The rows come from 4 hidden closed curves, with some noise, and rows from the same curve form a group. Each curve winds through 6 dimensions. The rows are also pushed far along 4 directions, which tell nothing about the answers.
Known rows, each followed by its group:
[ -1  12 -20   4  17  -3  17   4   8   2  13   2   6  -4  10   1   0   9
  -1   3  -9]  D
[ -5 -24  -1 -11 -31   8 -16   1 -13 -19 -17   3 -10  31 -23 -10  -6  12
 -27   7  20]  Y
[  3  24   8  26  44 -18  -3  -8 -22  -1 -26   2  -3  29  16 -32   1 -11
 -39  10   4]  X
[  5   7  23  17  15 -15  -7 -17  27  19   0  13   5 -10  17   7  -2 -28
  14  -6   4]  D
[ -5 -13  10 -14 -21   0  -6  -4  30   0  22   6   7 -21   1  34  -3 -10
  35 -13 -12]  X
[  3 -23 -18 -14 -31  15  -7   1 -25  10  -1 -21 -22   3 -15  33  -4  20
   8 -15  16]  D
[ -2  14  -4 -13  -3   4   9   2   0  12  11  -8   5 -30   5  22  -3   7
  30  -2 -18]  X
[  9  18 -24   8   9  -6   6   3 -17   9   2  -2   3 -16  14   1   2  -6
  -2  -4 -21]  D
[ -1   9 -19 -15 -14   0   8  19  17  -2  20   2  13 -34   7  16   8   6
  30 -10 -27]  X
[  2 -18  24   4 -11  15  11   7  35   0  19  14  13 -17 -13 -19   9 -16
  19   6   7]  Y
[ -8 -28   4 -10 -30  17 -21  18  18 -15 -13   2  -2   9 -11   0   6   7
   1  -9  15]  Z
[  1  14   2 -18   0 -11   5  -1 -44   4  -9 -23  -6   0   5  13  -7  21
  -2 -10 -18]  X
[  5  -3 -26   0   6   1  14  25 -20  -6  -3  -7  -2  13  -6 -19   9  31
 -17  -2  11]  X
[  2   0  -6 -16 -25 -11  -7   1  -5  -4   3  -2   0 -10  -1  16   1  -1
  10 -10 -15]  Y
[  2   0   3  19  22  -5  -5   7 -14 -10 -26   2  -6  36   0 -38   7   5
 -41   6  22]  X
[  5  15 -25 -11   3 -15  13  17 -42  -8  -5 -18  -2   8   3 -10   4  28
 -21  -6 -17]  Z
[ -4   6  20   5  -1 -18 -15 -19  26   6   3  21   8  -4   8  13 -10 -33
  12  -2  -8]  Z
[ -6  -7  19  -3   3  -1  -5   0 -24 -11 -19  -6  -3  28  -6 -20  -6  10
 -26   3   6]  Z
[ -4 -20 -17 -21 -34  16   1  -1 -22  -3   4 -11 -14  10 -24  15 -10  23
  -5   3   8]  Z
[ -6   8  -3   0   0   3 -12   2  15   0  -1   3   6 -17  13  14   2 -15
  13  -5 -19]  Z
[  4 -14 -13   1  -6  28  23  37   8  -5  10  -3  14 -22  -7 -30  21  18
   8   0   2]  Z
[  1 -16   2   4 -12  17  -8   9   0 -11  -7   7  -3   9 -16 -22   9  -7
 -12   7  15]  D
[ -8  16  17   2  21 -21 -29 -14 -17  -9 -34 -14 -15  34  16   9  -3  -3
 -23  -7   1]  D
[ -5   3  -3 -13   0   5   4 -14 -32   6   2 -18 -10   3  -2  24 -14  13
   0   0 -10]  X
[  0  -6  22   7  13 -16  -6  -6  13   1  -9   6  -6  30  -4 -10  -1   3
 -12  -1  29]  Z
[-10 -30  19   1 -15  17 -11   2  39  -9  -4  12   0  15 -14  -7   2   0
   0   5  30]  D
[ -1  -8  -6 -11  -4   3  14  20   8  -7  15  -2   9  -7  -3  -3   7  19
  10  -6  -3]  Y
[  2   8  10  -8 -20 -18 -29 -17  -6   8 -15 -10  -9 -10  13  34  -4 -22
  15 -18 -17]  D
[  1  -3 -11  -5 -12  21   8  -1   3   7  20 -11  -2 -29  -6  18   4 -10
  26  -1 -15]  Y
[  6  -6 -33   1  -2   7  27  23   7  -6  22   8   7  -4 -12 -20  11  19
  -4   8   6]  X
[  0   3 -24 -18 -13  12  22  -3 -21   9  30 -13   1 -29  -5  30 -10  12
  24  -1 -27]  Y
[  0  -4  19   1 -11   0 -17 -20   6   6 -10   1 -12  10  -9  10  -6 -16
   2   4  17]  X
[  5 -22  10  -5 -31   9  -4  10   7   3   5   5   5 -17 -11  -2   3  -7
  15  -8   1]  D
[  8  11 -11  11  12   3  23  14  14   4  14   3  11 -21   2 -25  15  -1
   6   8  -4]  Z
[  6   9 -22 -18 -30  -8  -8 -22 -37  14   4 -16 -15 -16  -1  45 -15  -6
  12  -9 -24]  Y
[  3   9 -16   3  14  17  47   6   3   8  45  12  26 -42  -1 -13  -2  -1
  21  15 -30]  Y
[ -2  11 -13 -17 -11  -6 -13  -6  -8   2  -1 -26 -17  -8   6  43   4   2
  17 -15 -15]  Y
[ -7   9  25   5  12  -7  -5 -12  12 -16  -9   5   0  17  -3 -24   2 -17
 -19  18   2]  Y
[ -5   2 -31 -12   1  10  10  15 -36 -19  -5 -18 -10  23 -12 -10   3  35
 -28   9  -1]  D
[  1  16   4  12  12 -14 -15 -13  28   7  -3  11  -1  -7  15  11   3 -28
  10  -2  -2]  X
[ -3 -14 -15 -20 -24   2  -2  21 -19 -13 -10 -15   1   9  -4   1   0  34
 -13 -13  -3]  D
[-12 -13  20  -3 -12   9 -25 -15  38  -6  -4   3 -10   9  -8  21  -2 -17
  11   4  17]  Y
[  4  12  11  19  12 -12 -19 -11  12  12 -12   9   2 -11  21   7   1 -33
   7  -9  -8]  D
[  3   6  -9 -11 -13  -4  10  -1  -8   4  11  -5  -2 -11  -7   6   1   6
   8   2  -7]  X
[  8 -18 -15  -4 -23  14   8  11 -22   2   2  -3  -4   0 -17 -10   2  14
  -6  -2   9]  Z
[  9  16 -26 -10  -3 -16  25  12 -31  -2  16  -2  12 -17   5  -8   1  13
  -5  -1 -32]  Y
[  2  11  11  19  17  -7   3 -23  36  21  20  25  10 -21   9  11  -7 -38
  24   6  -6]  Z
[ -6   2  15   4  15  -7   7  -5  -4 -16 -12   1  -7  41 -16 -37   0  10
 -38  22  23]  Z
[  1  -3  35   6   8 -13 -10   5   3 -15 -18   2  -1  25  -6 -34  11  -7
 -19   1  18]  D
[-10   4  15   2  19  -9  -5  -4  14 -16  -5   3   1  22   5  -7  -3  -2
 -14   6   2]  X
[  4 -15 -24 -20 -39  -1  -1  -2 -18   3   8  -6 -12   1 -17  29  -8  20
   5  -7   5]  Y
[ -3 -30  43   6 -17  12 -18  -2  54   5  -2  10   0  -1 -11   1   7 -16
  25  -6  37]  Z

New rows, each followed by its group:
[  1 -15  12   6 -14   2 -12 -14  22  12   4  15  -5   2  -9  12  -7 -17
  11  -2  20]  Z
[  3  20  17   4  14  -4  10   3  -4   8   0   5  15 -24  10 -16   1 -13
  10   5 -21]  X
[ -5 -20  35  -3 -19   8 -20  -8  31  12   4  10   7 -20   2  25  -8 -24
  36 -14   0]  Z
[ -5 -14 -14 -19 -31  19 -11  15 -14 -15 -17 -25 -17  10 -15   2  10  24
 -11  -1   9]  Z
[  0 -14  13   6  10   9  20  18  31  -8  18  15  12  -1 -13 -33  13   5
   5  10  18]  D
[ 10 -26  -2  -7 -41  12  -7  19  24  14   9   5  -1 -24 -15  12  10   4
  35 -15  20]  X
[ 12  23 -22  -6   1 -11  17   2 -40  15   3 -16  -5 -14   3   6   0  15
   3  -3 -16]  X
[ -6   6   6   5   8  -5  -8  -8   5 -17  -7   7   0  17   1 -13  -1 -13
 -20  11  -5]  X
[ -1   4 -18 -16 -17  22  24  17   9   7  29   3  17 -48  -5  10   1   8
  37   4 -24]  X
[  0   5  -4  -3  -8   0  -7 -13   5   0   4  -1 -12  -1  -9  13   2 -12
   7   7   2]  D
[  1  30   4  12  39 -14  14  -2   2  -4   4  -4   5  -3  15 -21  10 -13
  -9  10 -18]  Y
[  0   3   7   9   9  -5 -12  -8  29   2  -1   7  -6   4   1   7   6 -16
   9   1  15]  D
[  2 -15 -21 -11 -37  19  -1   5  20   1  21   3  -6 -23 -19  23   7  -6
  29   0   3]  D
[  5  -1   4   3  -7  -7 -20  -6 -20  10 -20  -7  -5   2  14  14  -4  -8
  -4 -17  -5]  D
[  6  22  12  19  29  -6  17  -6  25  15  12   8  13 -25  15 -15   8 -23
  16   8 -10]  Z
[ -3 -16  -3   5  -8  11   5  13  28 -21  13  20  12   3 -10 -28   9  -8
  -9  11   4]  X
[  7  -8  -7   6 -11   5   3  -5   9  22  21  15   9 -33   6  24  -8 -14
  31 -10  -9]  Y
[ -1   8  15  17  27  -7  -6  -6  21   7  -8   5   0   9  12  -3   2 -10
  -1   0  11]  Z
[  1  18  -3  -3 -10  -1 -18  -5   1  10  -9  -1  -1 -23   8  21   1 -18
  18  -4 -18]  X
[ -2  10   3   2 -11  -3 -28  -9  24   9  -8   7  -4 -19  12  29   1 -29
  24  -8  -8]  X
[ -5  -2  -3  -3 -11  -4 -17 -18  21   9   1   3 -13   5  -2  35  -7 -10
  13  -3  12]  Z
[ -6 -24  17  -5 -22  20 -28   9  11   1 -22  -1  -8   7  -7  10   2   6
   8 -11  24]  X
[  6  -6  -3   8   2  12  22  19  23   0  15   5  10 -15  -8 -29  17   5
   7   8  11]  Z
[ -9  29  10  -5  13 -22 -22 -24  -2  -7 -15 -10 -13  11  12  24  -4 -19
  -4   3 -17]  D
[ -5 -19 -14  -3 -11  25   1  21   8 -10  -4   3  -2  12 -18 -18   7  21
 -11   9  23]  X
[ -1   6  15  10  -1  -1 -14 -23  38   9   6  11  -3 -15   3  15   0 -41
  20   5   1]  Y
[  7 -26  -9   4 -15  23  26  29   7   6  19  14  25 -26  -5 -25   4  10
   9  -5  -3]  D
[  2  33  -8  13  37 -26  10 -12  -4  -3   0  13   8   8  17 -14  -6  -9
 -20  14 -17]  Y
[ -4  12 -12   1   7   4  14   2   1 -13  12   8  11  -8   1 -16   0  -7
  -9  16 -22]  X
[ -7 -17  14  11   5   7 -13  12   8 -18 -27   8   4  34  -1 -36   3   7
 -36   5  23]  D
[  6  10 -27   0   6  -5   6  11 -17   7   2  -6  -1  -9   9   9   3  13
   3  -9 -11]  X
[-10   2  15  -9   0   4  -7  -1 -19 -16 -23  -9 -10  32 -12 -21  -3  15
 -29  15  13]  X
[  3   4 -11 -10 -10 -12   4  -7  10  15  22   2   4 -25   9  41  -8   0
  35 -14 -16]  Y
[ -2   1   2   3 -12   4 -11 -10  18  -5  -1   5  -6  -3  -8  -2   5 -25
   1   9   0]  Y
[ -8  -8  15  -5  -6   3  -6  -3   4 -25 -12  -1  -7  32 -18 -24   3   2
 -28  17  17]  Y
[ -5  10  17   1  -2   3 -22 -10  17   1 -16  -8  -5 -11  12  13   4 -23
  12  -2  -9]  Z
[-13  18  12  -2  16   0 -18 -28   0   9 -11 -14 -12  -1  15  38 -13 -13
  10   0 -12]  Z
[ -7  22   5   1  20  -5  -9   0 -11  -2 -16  -5   2   2  16   1  -1   0
  -5   0 -16]  X
[  6  -1   4  -3  -8  -4  -9   0 -23   7 -22 -14 -18  18 -10  -5   2  14
 -12  -2  24]  X
[  8   7  -7  18  15  -5  10  14   7  -7  -5  10   6   7   0 -45  16  -2
 -21  10  10]  Z
[ -9  -8  20  10   1  11 -24  -6  36   2 -15  10  -5   7   0   6   1 -15
   7   5  22]  X
[  5 -11   9   6   0  -7  11   5  28   8  18  19  11  -4  -4  -6   1  -2
  15  -4  13]  Z
[  2  19 -29   1  12  21  34  20  -2  -1  23  -3  18 -41   6 -17  12   3
  11  15 -35]  Z
[ -1  14 -25 -23 -24   1  -9  -2 -36  -1  -9 -30 -14 -11   3  32   0  10
   5 -10 -27]  Z
[  8  -9 -29   7  -7   9  22  27   2  -3  20  19  17 -11  -8 -31   9   8
  -6   4  -1]  Z
[  0 -22  35  -1 -25 -16 -35  -2  26  -8 -23  13  -2  19  -4   0   2 -15
  -2 -15  26]  Y
[ -4  -9 -11   1  -4  20   0  13  -4  -5 -11  -1  -7  16 -15 -18   5  20
 -15  11  23]  X
[ -2 -16 -10   8  10  15  26  15  -2  -6  16  17  13  13 -16 -36  -3  16
 -20  16  12]  Z
[  4   5   2   4  13   2   8  -5 -32  14  -6  -9  -4   1   2  -2  -7   7
  -6   0   1]  X
[ -2 -11  -7 -11 -24   9 -21   1 -36  -6 -20 -18 -21  16 -10  13  -2   8
 -14  -8   6]  D
[  0  23  12  18  30 -19 -16 -20   8   4 -16   3 -10  16  14  -1   1 -24
 -11   4   5]  D
[ -3  12  -9   5   3  10  -9 -10   4   5 -10  -8 -11  -7   5  11   4 -12
   1   6  -3]  Z
[ -2  13  -7 -10  -3   0 -10 -29 -40  14  -5 -30 -24  -1   5  44 -14  -6
   3  -6 -17]  Y
[ -3   0  13   7  -9  -2 -30  -4  28  -2 -21  10  -5   6   1   2   6 -22
   2  -1  13]  X
[ 10 -25 -19   0 -31  22  17  31  -3  -7  15   8  10 -18 -20 -31  16   8
   0   1   4]  Y
[  2   3 -25   7  19   8  31  13   0   2  32   9  20 -24   9  -6   1   4
  10   1 -24]  X
[ -1  15 -16 -12 -21  -1 -22  -6  -8   9  -9 -10 -10 -21   8  39  -2  -9
  19 -10 -20]  X
[  3 -16 -10  -6 -23  19  -2  21 -16  -1  -8 -13  -4  -7  -9  -8  10  15
   0  -9   7]  Z
[  1 -19   1  -9 -21   5   6  25  23  -6  10   8  19 -17   0  -5   7  10
  17 -13  -5]  D
[ -6   3  27  11  35 -19 -11 -13 -17 -14 -26  -7  -8  49   8 -17  -5   3
 -38   0  14]  X
[ -8 -17 -14 -20 -18   6   0  12   1 -19   5  -9  -5  17 -11  11   0  27
  -5  -4   5]  X
[ -2  32 -14  -1  10 -21 -12 -21 -35   0 -17 -12 -13  11  11  13  -8 -11
 -23   5 -23]  Z
[  0   5 -31 -11   0  18  26   1 -40   1  17 -16  -7  -6 -12   5  -6  24
  -5  11 -15]  D
[  6   7 -24   5  18  19  43   9 -19  17  32   1  16 -30   2  -9  -4  13
  11   8 -20]  Z
[  0  19 -17  10  31  -5  24   3   9   5  17   5  14 -11  14  -8   0   4
  -1   7 -14]  D
[ -2 -15   2  24  12  21   4  10  31  -2   1  23  13   2  -1 -31   5 -10
  -8  11  17]  D
[  3 -12  36  18  -2   9 -19   0  30   9 -14  12   6 -10   5 -14   8 -32
  11  -5  14]  Z
[ -1 -17 -11  -9 -17   5  -9   7   8  -7   0  -9 -17  18 -18  11   8  18
   0  -3  27]  D
[  0   1   9   1   7  -7  14  19   9 -19  -3   7  10  18 -11 -48  13  14
 -22  13  13]  X
